All groups share one centre, and each spreads out both ways along 10 directions, with some noise.
Some rows, each with its group after it:
[-38  -3 -37  -4  41 -21   4 -43  -2 -55 -27 -27  35  28  -2 -39  34 -15
  -1 -17]  Q589
[ 30   7  59  22 -32   6  -2  23  35  12  29   9 -25 -33 -27  51   7   3
   4  17]  Q323
[ 51 -26  42 -12 -11 -35  34  68  17  22  14  26 -24 -30  28  49 -12  -3
  27 -35]  Q589
[-23  13 -57  -8  58 -25  23  -1 -31  -9  32 -19  -6  33 -18   4  30 -35
  -5 -37]  Q239
[ 15  46  15  55  13   1 -19   9  38 -11  26  26 -19  42 -26  56 -20 -51
 -13  13]  Q239
[-36 -13 -99  -3 -32 -17  30   3   2 -62 -20  18  17  25  37  54 -44  10
  43 -14]  Q686
[ 49  33  41  21  10 -55 -10 -39  12 -44  -5   8  18  26  -4 -36  30 -24
  14   8]  Q323
[  2   3 -46  -4 -33 -51  33  37  21 -52  -8 -38  -8  12  29   6  23   9
  47 -20]  Q323
[-25  16  -2  26 -20 -13 -17  27   4  33  14 -23  -9 -45 -15 -50  31  28
  13  34]  Q686
[ -9 -31 -49 -37 -29 -26  20  -8 -18  13  11  62  12 -49   6  32  10  32
  20   2]  Q686
[ 26 -24   1 -18  12 -47  25 -16   9 -20  -5  22  21 -16   9   0  36  -3
  21 -21]  Q239
[-23  -4   0  10  37  35 -26   8 -27 -34 -23 -11  34   4  -4 -21 -18 -31
  54  28]  Q686
[  8   7 -14 -10  38 -21  12 -17 -14 -18  12 -24  13  25 -15 -27  35 -23
   1  -6]  Q239
[ 35  10  34  -3  10  14 -17   6 -17  38  -3 -12 -23 -27   1 -33  54 -14
  21   3]  Q239
[-37  20  21  44   4 -27  -5   7 -20  18  33 -10 -14 -38 -22  -9   8  10
   6  -7]  Q589
[-33  -1  23  54   1  -5 -13 -38 -22 -23   4  31  36 -34  -9   1 -46   6
  33  20]  Q686
[-43 -29 -42 -28  13 -26  14 -20  14 -64 -23   5  40  -6  -9  13  35  -2
  20 -10]  Q589
[ 23  -9  69 -21  23  -1  -1  31 -32   4  11   2   7   2   1  -7 -51  -7
   2 -13]  Q589
[-12  -9 -33 -31  30 -13  10 -25   7 -15   0  -8   5   5 -23  -1  77 -17
 -13 -18]  Q589
[ -3  20   1 -11 -36 -23  -2 -44 -30 -43  -7 -19  -7   7   6  -8  16  14
  15 -20]  Q323
[  2  38 -53  16 -26 -32  -6 -12  45 -46 -26   8  -9  63  16  15  14 -17
 -12  -3]  Q323
[-58 -31 -20  17  20  29  17 -49  -7 -30   7 -11  37 -25 -24  14 -17  15
   4  11]  Q239
[ 83 -26 -22  16  24  40  27 -21  59   2 -28   3   0  14  34  20  52 -43
  33   9]  Q686
[ 19  32 -22   7 -52   2  11  22 -12  43  46 -10 -50   3   1  21 -23  29
 -17   8]  Q589
[ -1 -31  -9   5   6 -14  26 -62  -2 -37 -12   5  46  -9  11 -14 -16  22
  14   1]  Q239
[-12   5  13 -11   8 -59  -7   9 -17 -30 -22   4  15  -2  15 -37  21   1
  17 -28]  Q686
[ -7  41  27   3   7  27 -49  34  31 -16 -27 -40 -20  43 -21 -17  33 -41
 -16  14]  Q686
[  6   0  -7 -63  -4 -46  13  -5 -39 -18  12   8 -16   1  -4  19  46  -2
   0 -52]  Q323
[  6 -32  17  21  14  27  15 -18  50  32  30  33   0 -44 -38  60  20  -2
 -27  18]  Q323
[  2  -8  26  -7  -8 -69  12  83  27 -17 -22  13 -19  -2  40  30  -6  -9
  18 -60]  Q589
[  4  16  42  10  19 -40   3  51  -7 -26  -1 -44 -12  23  10 -17  -6 -22
  16 -39]  Q686
[ -4  11  50 -18  31  18 -29  10 -23  -1   7  -8   5   7 -31 -10   1 -26
  -7   8]  Q686
[ 37  18 -11  29  38  35  16  61  25  34  37 -34 -14  49  -5  -3 -38 -34
 -10  31]  Q323
[ -9   3   5   1  -4  27  14   3 -11  10  37 -16 -34 -10 -24  57   1  -6
  -6 -14]  Q323
[-27 -18 -16  23   5   7   5  16  33  -1  -3 -11 -11 -57 -14  32  73 -10
  35   0]  Q239
[ -1 -10 -61 -41 -10  39  35  11   1  -8  32 -39  -9  25 -20  33   1   8
  -8  18]  Q589
[-35 -27 -14   5  30  10  11 -52 -45   6   2  10  19 -31  -4  -4   3   7
   3 -20]  Q239
[-43   9 -55 -33 -10  58   1  27 -14 -23  23 -27 -10  46 -31  56 -44 -11
 -15  16]  Q686
[-41  -9   5   8  41  12 -21  30  -7 -38 -17 -31  54  -1 -20 -58 -12 -14
  43  45]  Q323
[-38 -12  -7 -21 -17 -39 -19  41 -12 -47 -47  35  19 -29  26  15   9  -3
  64 -21]  Q323
[-41  -5 -19  42 -17 -54  17   5  11 -39  -4   2  15 -27  19   6 -10  20
  35 -18]  Q589
[  4   5   7  21  58  16   0 -61 -62  -8   5 -34  33  17   2 -76 -11 -15
  16   7]  Q239
[ 10  19 -13 -21 -14 -43  15  11  -4 -34  -9  -9 -17  57  24  21 -19  -8
 -20 -50]  Q686
[-31   2 -45  17  -7  45  -4   8  13  -5 -11 -35   8  25   6 -18 -35  11
  -1  34]  Q323
[ 23 -40  -3  -3 -36 -12  32  21  23  -7 -25  -4   5 -46  44   2  12  31
  53  -4]  Q239
[-10  29   2 -67 -26  13 -31   5  -4 -21   3  -4  -4  55 -39   6 -10   1
 -60  17]  Q239
[-21 -46  89 -22  54 -39  20   0 -26 -29  19   6  46 -30 -26  -1 -39   4
  -8 -35]  Q589
[  6 -28 -20 -16 -17  22  31 -32  26 -31  13   5  19   5 -18  49 -21  14
  -8  19]  Q589

New rows. What belongs after each?
[ 41 -23  -7 -36  18   4  20  11 -15  20   5   4   0  -9  12  -4  24 -10
  16  -7]  Q686
[  9  20 -12  16  27 -30   5 -41 -11 -19  18  39  11  47  -6  25 -28 -29
 -25 -17]  Q239
[ 19   7  42  -1  15  20  -9   7  28 -13 -12 -10  -6  49   1  20 -29 -27
 -39 -15]  Q589
[-15  32 -27  -5  36 -30  -4   4  11 -21  32  15 -16  41 -49  45  40 -50
 -34 -18]  Q239
[ -2 -31 -11  -2  -7   1  47 -29  25 -19  34 -11  13  -8 -18  44 -15  22
 -18   2]  Q589
[  8 -17 -63 -52   5   7  22  23 -52 -23  -1 -16  23   3  18 -21  -3   0
  69  14]  Q589
[-67 -12 -17 -59   7  -6 -19  43 -38 -17  -9  23   5 -14 -21  31  -1  -2
   2 -22]  Q239
[-18  15  11  -9  16 -34  -3 -14  14 -57  19 -19  13   7 -56  10  58 -21
   1   2]  Q323
[-13  34 -13 -55   1  14 -33 -10 -77  -9  -2 -22   7  56  -6 -61 -36   5
 -19  10]  Q589
[ 13  44 -10  14 -20  21   3 -44  -8 -12  30 -49 -31  48 -20   8  -2   0
 -34   2]  Q323
[ 22   8 -21  20 -24  -1  23 -27 -14  26  39  -5 -18 -11   2   2  -6  25
   1   9]  Q589
[  6  -8  -9  40 -18 -23  11 -41  42   0   2  37  -2 -38  -4  39  41   5
   4  -1]  Q589
[ 63  21  27  43  24 -29   2  -8  22 -12  -2   6   6  15  12 -19  24 -42
  35   7]  Q239
[ 54  27  18 -10 -17 -58 -16 -32  38 -39 -18  61  12  48   3  12  10 -21
 -24   1]  Q239
[-40   0  -3  -9 -59  17 -10   4  27 -25  -1  -8 -13 -30 -26  45  15  30
  -1  17]  Q323
[ 64  16  31 -54 -15   2   1  -2  11  -8  12 -43  -2  43 -19 -46  22   5
 -27  29]  Q239
[-43 -29   1 -39  12  11 -19  -3 -49  -1 -27  -3  17 -53  -1 -35  39  11
  33 -10]  Q239
[-18 -18 -35  28 -12 -26  28 -34   6 -31   4   5  24 -27   7   7   3  20
  37   4]  Q589
[ 21  -5 -11  37 -20  21  18 -12 -23  16  -5  12 -28 -14  49  39 -38   1
  33 -31]  Q323
[-35  10 -31 -38  21  -3  -4  47 -52   0  10 -14 -12  20  -2  -1 -12 -15
  10 -26]  Q239
[ -5  19 -14  -4   6 -33 -12  29  -8 -16  -5  35  -7  25   9  24 -10 -27
  12 -23]  Q239
[ 40 -17  22 -53  30 -43  33 -12 -12  13  42   7   1 -11 -32   5  59  -8
 -23 -27]  Q323
[ 37  17   2 -65   6  15 -10  27 -25 -13 -26 -18  -5  84  25 -23 -40 -19
 -26 -15]  Q589
[-35  22 -68  18 -23 -30  28  30 -25  -3  28 -53 -23   5  16 -22  -7  28
  21 -11]  Q589
[ 12 -12  41 -46  25   1  -1  59   6  27  36   1   1 -15 -47   7  16 -10
 -16  19]  Q323
[-40   7 -33  14  19  32   6   8  -4 -34   9 -65  13  19 -21 -19  -2  -8
  18  26]  Q239
[-35  31  -9  22  29   2 -27  57  -6 -57 -18 -48  29  42  -4 -45 -26 -35
  51  35]  Q323
[-26 -38  11   2 -11  -3  -3  30  17 -13 -27  27  27 -60  10  11  -1  17
  53  14]  Q323
[-50  35 -38  41 -32 -24  -6 -29  19 -19   8 -35  -7  11 -16 -26  11  31
 -28  12]  Q686
[  4   3   2 -45  -8 -51 -15  35   0 -27 -24  29  11   7   6  -7  25  -9
  14 -14]  Q323
[ 22   9 -10  -7  34  10  10 -61 -32 -13   4 -55  24  35  -5 -77  15  -3
  -7  15]  Q239
[ 10  -7   8  13  18   5  16  15  -5  11  21 -32  -2 -14  -6 -14   8  -4
  19   6]  Q686
[-42  28  32  25  -3   5 -33 -18  34 -15  10 -16  -6  -3 -57   6  40  -5
 -39  17]  Q686
[  7  16 -28 -43  -7  18  -7  14 -26   9   3 -16 -15  37  -1 -14  -1  -1
 -15   5]  Q686
[  2  -2  -8 -39  11  47 -39 -15  24 -37 -41  35  22  19 -23  34  31 -42
   7  28]  Q589
[ 19  -7 -10  28 -24  -7  38  83  58  -1  29 -35 -26 -14   1  47   3  -1
  38  11]  Q323
[  3  -6  47  11 -15 -24 -19  -9  23 -18 -20  60  11 -20  -1  40 -13  -3
   4  -4]  Q589
[ 46  -2 -13 -13 -16  36   9  31   4   6   2   4 -11  11  20  29 -20 -13
  36  20]  Q589
[-20 -24 -22  33  23 -30  47 -54  22 -25  21 -27  20 -14 -12   3  27  12
 -10 -21]  Q589
[-18  10  45 -47  13 -32 -22  -1 -55 -11   8  22  10  -1 -25 -12 -10  -2
 -20 -21]  Q686
[-15   2 -27  -1  -7  30 -13 -27   1  13  26  20  -6 -42 -47  32  64  -6
  11  37]  Q589
[  0  -6  11  -5  36   2  20  58  12 -46  26 -63  25  15 -31  -9   1 -27
  45  30]  Q239
[-63   5  27 -34   4 -25 -31  74 -49  -8  16   1   8 -37 -33  -8 -11   7
  23   1]  Q686
[-26 -26  -5  16   2  -2  21  74   2  -7  11  10  -3 -38  11  57 -36  -7
  56 -13]  Q239
[ 17   6  42 -27  21  17 -10  19 -71  29  29  -5  -1 -15 -15 -26 -27  -4
  18  12]  Q589
[  7 -34 -53 -17  -8 -23  43  -8  10   6  -3  17  -8 -16  31  34  23  14
   6 -37]  Q323
[ 16 -12 -10 -17  24  25   6  -8 -13 -23 -11  -9  23  17   4  -6  -3 -21
  26  13]  Q589
[-20 -14 -48   2 -21  18  16  35  66   1   7 -12  -4   3 -14  36  10  13
 -17  28]  Q323
[ 23 -17   0 -54  32   2  13  44 -55 -32 -13  14  13  31  30  23 -49 -37
  48 -33]  Q686
[-18 -39 -28 -26  -4 -29  20 -27   8 -44  -9  68  27 -24  -2  75   7  -3
  19 -24]  Q686
[-13   5 -28  30 -26   7  -9  39  45 -11 -21   3  -9 -14  12  23  18  -7
  39  22]  Q686
[ 50 -13   0  -5  66 -63  61  28 -12 -35  48 -12  30  40  -1  -1 -27 -36
  34 -19]  Q239
[-24  15  20 -35  -6 -29 -22  11 -22 -33  -5  26   2  21 -14  23 -18  -8
 -18 -26]  Q686
[ 25  -2   5  32   5   1  11 -58  36 -10   5  -4  10  -7 -14  -2  43  -6
  -2  17]  Q239
[-31   8  -6   7 -16  11 -35  48  -2 -21 -49 -13   0 -24  22 -21  23  -7
  61  12]  Q239
[ 39  15  -1  21  29  10  11 -54 -43  14  13   0  -8  30  19  -9 -21 -21
  -4 -22]  Q323
[ 47  14  11  35  16  30  -7  15   0   7 -21 -11  -6  26  34 -16 -22 -36
  41  12]  Q589
[-29  -4   3 -11  -3  -6 -17  66  19 -17 -11  33  -5 -20 -12  57   6 -25
  28  -4]  Q323
[-79   0 -48 -42  16 -17 -25   4 -28 -38 -23  18  14   4 -19  10  28 -12
  -2 -23]  Q239
[ 11  -1  31  47  24  14  -1  26  -7  25  11 -34   3 -37   3 -47   6  -7
  50  29]  Q686
[  5 -46 -30  -4 -23   6  47  -5  10  14   0 -21   6 -43  31  -3  -1  46
  21  -2]  Q323
[  3  11  -6  17 -31  -1   3  22  32  22  17  -2 -27 -14  -8  19  20  12
  -7  11]  Q686
[-12 -16   4   3   9 -12  14   2 -36 -17  12   1  26 -28   3 -11 -25  11
  48   5]  Q589
